The rows of a group lie close to one hidden flat surface of 10 dimensions, which may be shifted away from zero. Surfaces can cross.
Known rows, each followed by its group:
[  0   2 -14   1  -6   6  -8   1  10  13 -18   1  -4  -2] -> E
[-23  10 -15  11  11   3  12  11  -2 -13   4  -7  11  -4] -> X
[ 11   0   0 -31   6   3  18   5   4 -12  -1   3 -12  -9] -> Z
[  2  10   4  -1  18   0 -16  -9  10  25   6   7   1   2] -> S
[-10  10   6  -3  -5   5  -3   9  -1  29  -3   2   2 -22] -> H
[ 14   4 -18   2   3 -10   9  16   4  13  -5 -25  -3 -13] -> E
[ -3 -14   8  12   3  11  -8 -12  -5   1  -4   7  -3  21] -> X
[-16   5  -6 -17   4   0  24  12   4   4  -3   3  -9 -19] -> S
[ 14 -18  -2  11  23  10 -13   0   2   6 -18   4  -1   9] -> S
[  5 -14  11   1  15 -13   9  -6  -5  -3 -14  -9   2  -4] -> H
[  6  -3 -16 -11  -8   5   2  19 -18  -3 -23 -10  -7  -5] -> E
[ -6   5  -5 -12   0 -12   8  16   3  11  -1  -7  -7 -22] -> X
[ -3  -8   1   0  -3  -3   7   8 -21  -4  14   5  -3  10] -> H
[ -1  -4  -9  14   6 -12  -1  -9  -2  -4 -10  21  15  13] -> S
[ -8  -5 -19  -4   0   2 -10  15 -11  21   4  -2 -20  14] -> X
[ 8 -1 -6 -7  8 -3 12 -9 22  3  0  6 -7  0] -> X
[  4   4   5   0  20   7   1 -17  -5   5   7   0   6  18] -> E
[  6   7 -12   1   4   3  -8  14  -6 -22   7  11  10   2] -> H
[  9  -6 -11 -13  -1   2  -9   3 -10  -3  -8   4 -13  18] -> S
[ -4 -18  -2   1 -14   6  -8  25   6  -8   9   7 -24  -3] -> Z
[  7  -1  -5  10   8  -4 -16  21   2 -12 -16  -6   9 -17] -> E
[ -4  -1  16  25  12   6  -6   4  -6  -1 -13   0  26 -19] -> E
[ -2   2   9 -15   5 -33  -3   9  -6 -22  14  -3   0  -9] -> E
[  6 -11   1   9  16  -6  -1  12  12  -8   0  19   5 -12] -> X
[ 12 -18   1  23  -1   4  14 -16  14 -21   2   6   5  15] -> Z
[ -3  -5   2  -1  -3  -9   1  30 -12  14  -5  24   5 -31] -> S
[ -4  -2   2  15 -14  -8   0  -9  -4 -11   2  -7   9   8] -> X
[-15   8  14 -13   0  34  16   0   1 -16   9   8   0 -10] -> Z
[-19   4  11  11   7  15 -15  -9  18  24   6  -7  -3  -2] -> Z
[  4  13  -9  -1  12  -5 -17  26  -1  12  18   9   3 -13] -> H
[-11  -8  -1  24  10  -7  -8 -14   2  10   2  -3   4  19] -> X
[ 15   5   2   7   5  -1   4 -14  22 -30  -2  -2  13   0] -> X
[  0  15  10  -9  15   2 -14   8   9  -2 -11   0  11 -26] -> H
[ -6  -4  10  10  11  16  -1 -18  -6   9  -2   8   7  18] -> E
[ 12  -5   3  16   0 -10   2   0  29  12   7  -1   1 -17] -> Z
[ -4   5  -5   5  -9   5  16  32 -18  -1   6  -8   6 -28] -> H
[  3  -2  10 -14  13  -1  17 -18  22   6   3  -5 -10  -3] -> Z
[ -7 -15  21  -2  13  11   6 -21  12 -15   4   9  -9  15] -> Z
[ -5   1   1   5  -9 -15  11   0   3  18   5 -10  -1 -10] -> S
[ 12  30 -21  -2   6 -13 -12  -1  12   9   1  -3  15  -6] -> X
[-12  -1   4   4 -14   6   8  10 -14  13   7  10   2  -9] -> S
[ 13 -10   7  16  25  18  -8  16  -5   8  -5  -3   8  -9] -> E
[ 17   2 -19   4   0   1 -15  20   8   5  10   9  -5   0] -> E
[  3  -9  26  -4   8   6  17  -2  17  -2   2   9  -1 -25] -> Z
[-12   0   7 -18   5   1 -11 -22 -13  -8  -6   8  -5  27] -> S
[  6  -2 -21  11 -19 -22  -1  -4   4  -2  16  10   0  19] -> X
[  1  21 -13 -12  -5  -3  -7  -7  -6   7  -2  -8   5   9] -> S
[ -5 -26  14  11  -5 -25 -10  10  -1  -4   9   4 -12  -3] -> E
[-19   8  -2  10 -24  24  22   3 -13  15   4  -7   5  -7] -> H
[ 12 -15  -4   2   2  14  -7  12  21 -15  13  13 -18   3] -> Z
[-18  -6  17  13   9  19  12   1   5   9  13  10   3  -9] -> S
[-15   5   8  -8 -10  21 -16  11  -8  26   5  12  -8  -6] -> Z
[-11 -15   6   1   4  -3   5  16  -6  -9   1  11  -5 -12] -> X
[  2   7   6 -17  -7 -19  -2   0 -24  -5   6   5   5   2] -> H
[  3   2   0  -3  -9 -20 -11  -4  -3   9  11   5  -4   8] -> S
[ -7   2   9  12  -5  21   1  18 -20 -14 -11  13  22 -20] -> E
[ -4  -2  -3   0  -7 -16  10  39 -11  -4  11   2   0 -33] -> H
[  8 -19   8  -5   3  -6   0 -15  -1   4  -5  13 -12  16] -> Z
[-12 -15  12  -5 -11  10  11   9 -22 -15   1  11  -7   1] -> H
[  6  12 -13  -8   1   0  12   6   6  16   0 -17  -3 -12] -> H

New rows. What belongs after each?
[ -4   0   1  -6 -14  19  32   3 -21   9  -5 -23  -3  -7] -> H
[  9   9 -21  -3 -16  16   3   3  -4   1  -3 -15  -5  11] -> X
[ -7   1 -11  14 -21  13  14   4   4  -4 -15   4   9 -11] -> H
[-1 14 -7  0 11 20 14 -6  9  6 -5 -7  7 -4] -> E
[  9  26  -6  -8  24  22  14   8   3  -1   4  -9  19 -18] -> E
[  9  11  -5  -1  18  -1   9   3   3  11  -2 -25   5 -11] -> H
[  9 -18   8  22 -10  10  13 -16  17  20   4  10  -3   4] -> Z
[  6  -5  -1  -1  25 -15  -7  -5   5   4  11   0  -5  13] -> H
[ 10  -6 -15  16  -8  25  -2  19   1  -5  14  16  -3   6] -> E
[  4  13  -6 -13   8   3  16  -2 -12  -8  16  -5   4   7] -> E
[ 10 -12 -19   5  -1   5  13  16  -3   0  -4  -1  -7   0] -> H
[  4   2 -10  -3  -4  10  -1   9   2 -21  18   0  -7  12] -> S
[  1  -5   7  -3 -15   5  -6  -1  -9 -34   3   1  -2  13] -> X
[  7  -9 -13  -1  11  23   2  16  -1  13   2   1 -16   7] -> H
[-12   3  16  11   6   9   7   2  -9 -26   9  10  20  -8] -> E
[ -9  -3  13  -7   3 -19 -16  -1   0 -10   5  -8  -7   0] -> X
[ -3  -9   8 -11  10  20   8   8 -25 -25  -6   2  -2   7] -> E
[ -3 -15   9  11   1  -2  -2  23 -22   6   4  14   2 -12] -> H
[ -3 -20   5   7  -5 -10  16  -1  13  -3  18 -12 -19   4] -> S
[  1  21 -12   4  10 -21  -4  -8  22  17  15   4  11  -4] -> S
[ -7   9 -12  -4   6   9   1  -7  17  23  26  24  -8  15] -> S
[ -4  12  -8   7  21   2  -3  16  20   5  18  -7   1 -14] -> H
[-4 -4 -6 26  5  7  0  6  6 18 -3  4 10 -7] -> H
[ 10   7  -8  14  11   1 -12  11   7  -5   2  -1  14  -8] -> E
[ -8  14 -14  11   2  16   5  -5  -4   6  -7 -14  12   5] -> X
[-10   0   8  -9  17  -3 -10 -17  -3 -11  -8  -5  -1  16] -> Z
[  0  -8  -7  20  -9 -18  11   9  17  -2  18 -10  -5  -8] -> E
[ -1 -25  18  -5  -7 -16  -2  -1  -2   4  15  -1 -26   8] -> S
[  2 -12   1  11   5 -14  14  -3 -13  12   2  -8   2   4] -> H
[-13  -7  15 -13   1   5 -10  -1  -3   9 -18  16  -7  -6] -> E
[ 11   6   9 -11   9  -2 -31  -8  -4  17   1  -5  -5  11] -> S
[-17   9  11 -24   0   5   6   8 -10 -15  22  -2 -10  -3] -> H
[  1  -2 -13  -5 -15  -2 -29  12 -19  -2   9   3 -14  25] -> X
[  4  10  14  -4  15  -2   7   4 -19  10  16   2  14 -11] -> E
[ -5 -25   7  20 -10 -15  16   6  -2  -1 -26   7   5 -22] -> H
[-12  -5 -11  12 -10   3   5   8   2   8  17  13  -6   8] -> H
[-10   6   3  -3   7  -7   8   6  13  19  10   8  -1 -19] -> S
[  0  -3   1   2   0  -8 -17   9  -5   7  -1  -4  -4  -1] -> X
[  7   3 -19  -7  -6   2  12  20  -2  18   3  -8 -12 -10] -> H
[ -7  10 -11 -17  -7  -1   4  -3   3   6 -18  -5  -5  -4] -> E
[ -3   5  -2  -6 -10 -21 -13   5  -5 -19  21  25   3   8] -> S
[-13  -2  10  -6  -1  10  -3   3 -17 -27 -11  13   6   1] -> E
[  0 -17   8  18  -3 -11   4  -1  -5 -16  -5 -10   5   1] -> S
[  1 -18  16  18  13   9 -10  21   1 -20  12  13   3 -11] -> E
[  3  -6  19   1   5 -20 -20  -5   5   5   2  18   4  -5] -> Z
[-17   2  10 -14 -15  14  14  24 -14  -6   2   1  -7 -28] -> H
[ -5  10   7 -16  10  18 -20  -6 -15   5  -7   8   2  13] -> S
[ 20 -19   1   5   6 -26   0   3 -17  18 -23   4   4  -6] -> H
[ -8   5  11 -34   6 -13  -5   7 -11   2 -15   4  -8 -15] -> E
[ -8   3   5   3   8 -10  14   4 -15 -18  21 -13   6   1] -> H
[ 12  -7 -13   9  17  -4   0  -5   2 -10 -28 -14   6   7] -> S
[  2   1   4   3  -2   7   0  -5   7  10  19 -22 -12   7] -> S
[ -4   5   0  -7   4  -5   5  -3   0 -18  -5 -17  -2   1] -> S
[  0   4  -2   8   3 -11   1 -13  18  29  18  -7  -4   4] -> S
[-17   7   7  16  -8  11   3 -10   7  10   5  -6   9  -2] -> Z
[ -1  -4  -2 -20   0  11   3  12  -8   9 -11   4 -14  -6] -> E
[  4   4   4  -9  -1 -16   3  13  -6  21  -9  -6   1 -28] -> H
[  4   1  -9  10 -14   6   6  10 -17  12  -8   4   9  -6] -> H
[  9   1   9 -14  29 -21  -7   1   7   6   0  -8  -4 -10] -> H
[ 11   9 -12  -4  -3  18   1  27  10  -3   5   2  -1 -23] -> Z
[-15  -5   5  15   1  19 -15   6 -23  -8  -5  -1   8  10] -> X
[  3  -7   4   3  -2  11 -12   3   5  -8   9  18  -3   5] -> Z
[ 15  -4   3   0 -22 -19  -5  -1   0  25  -3   0  -2  -9] -> X
[  2  -6   2  19   7  22   3   2  11   6  17 -10  -5   5] -> S
[-13  -5   9  -2  21 -26 -10 -10   2   1 -17 -25  -4   3] -> Z
[-20  -1  12  -6  -6  14  13  -9 -10  18   2  -2  -7   3] -> S
[ -7  -5   7   7   1   6 -16 -21   0  25  -1  10  -3  23] -> Z
[  8   8  -1   9   8   2 -20   8  -1  -7  19  22  14   3] -> E
[ -5  22  -1 -17  12   7 -11 -10  -6  -1 -13 -12   8   4] -> S
[  3   4  13  -6  14  -6 -11  -1 -20 -13   7   4  12   6] -> H
[-10 -24  10  13 -13 -17  18  -2 -15   9  -7   6  -2  -3] -> H
[ -5 -13   9   9   2 -17   6  -4  11  -9   3  -8  -3  -4] -> X
[  9  -7 -14  -1   5   8 -12   4  -8   5 -23  -6  -4  11] -> E
[-10  17 -14   2   4  23   8 -25   5  20   2  -2   5  24] -> S
[-15  -9   9  22   1  15   8  -1   9 -21 -11  -2   9  -8] -> E
[  5  -3   6   4  -2 -33   4   2   5 -10 -25   0  16 -26] -> H
[ 17   4  -4  14   6   5 -19  -2   6  22   7 -10   3   7] -> S
[ -2  11  -2  -4   3 -24   9   7  -6 -13  -6 -21  10 -20] -> E
[-14   6  -6  -6 -12  -5  -1   7  14 -17 -12   4  -1 -14] -> E
[-14 -13   9   3   8  -8  12  -7  -2   8 -11  13   0  -3] -> S
[ 16   5  -6   4  12  12   1   5 -14  14  -9 -13  11  -2] -> H
[  2  12  -6 -11  -6  -6 -14   2   0   4  22  12  -4   9] -> S
[ 15  16 -17  -7 -14   6 -15   8  -3  24  19  -8  -8   8] -> S
[-18   2  20 -23   4  -4 -10 -15  -1   3  -1  26  -5   5] -> E
[ -6   7  -7 -18   0  22  14   5 -13  -6  -8  -8  -7   1] -> Z
[ 12 -13   0  27   6  -6   7 -10  11  -2 -10  -6  10   1] -> Z
[  2   8 -10  -1 -12   7  -7  20 -17  17   3  20   6 -10] -> S
[-26  -9   7  10   9 -14  10  -9   0  23   1   8  -1   1] -> X
[ -3  -1 -13  -6  -9  -7   0   6 -16 -12  -7  23   5   6] -> S
[-13   8   0   1  12  -3   7  -7  20  15  19  12   0  -2] -> S
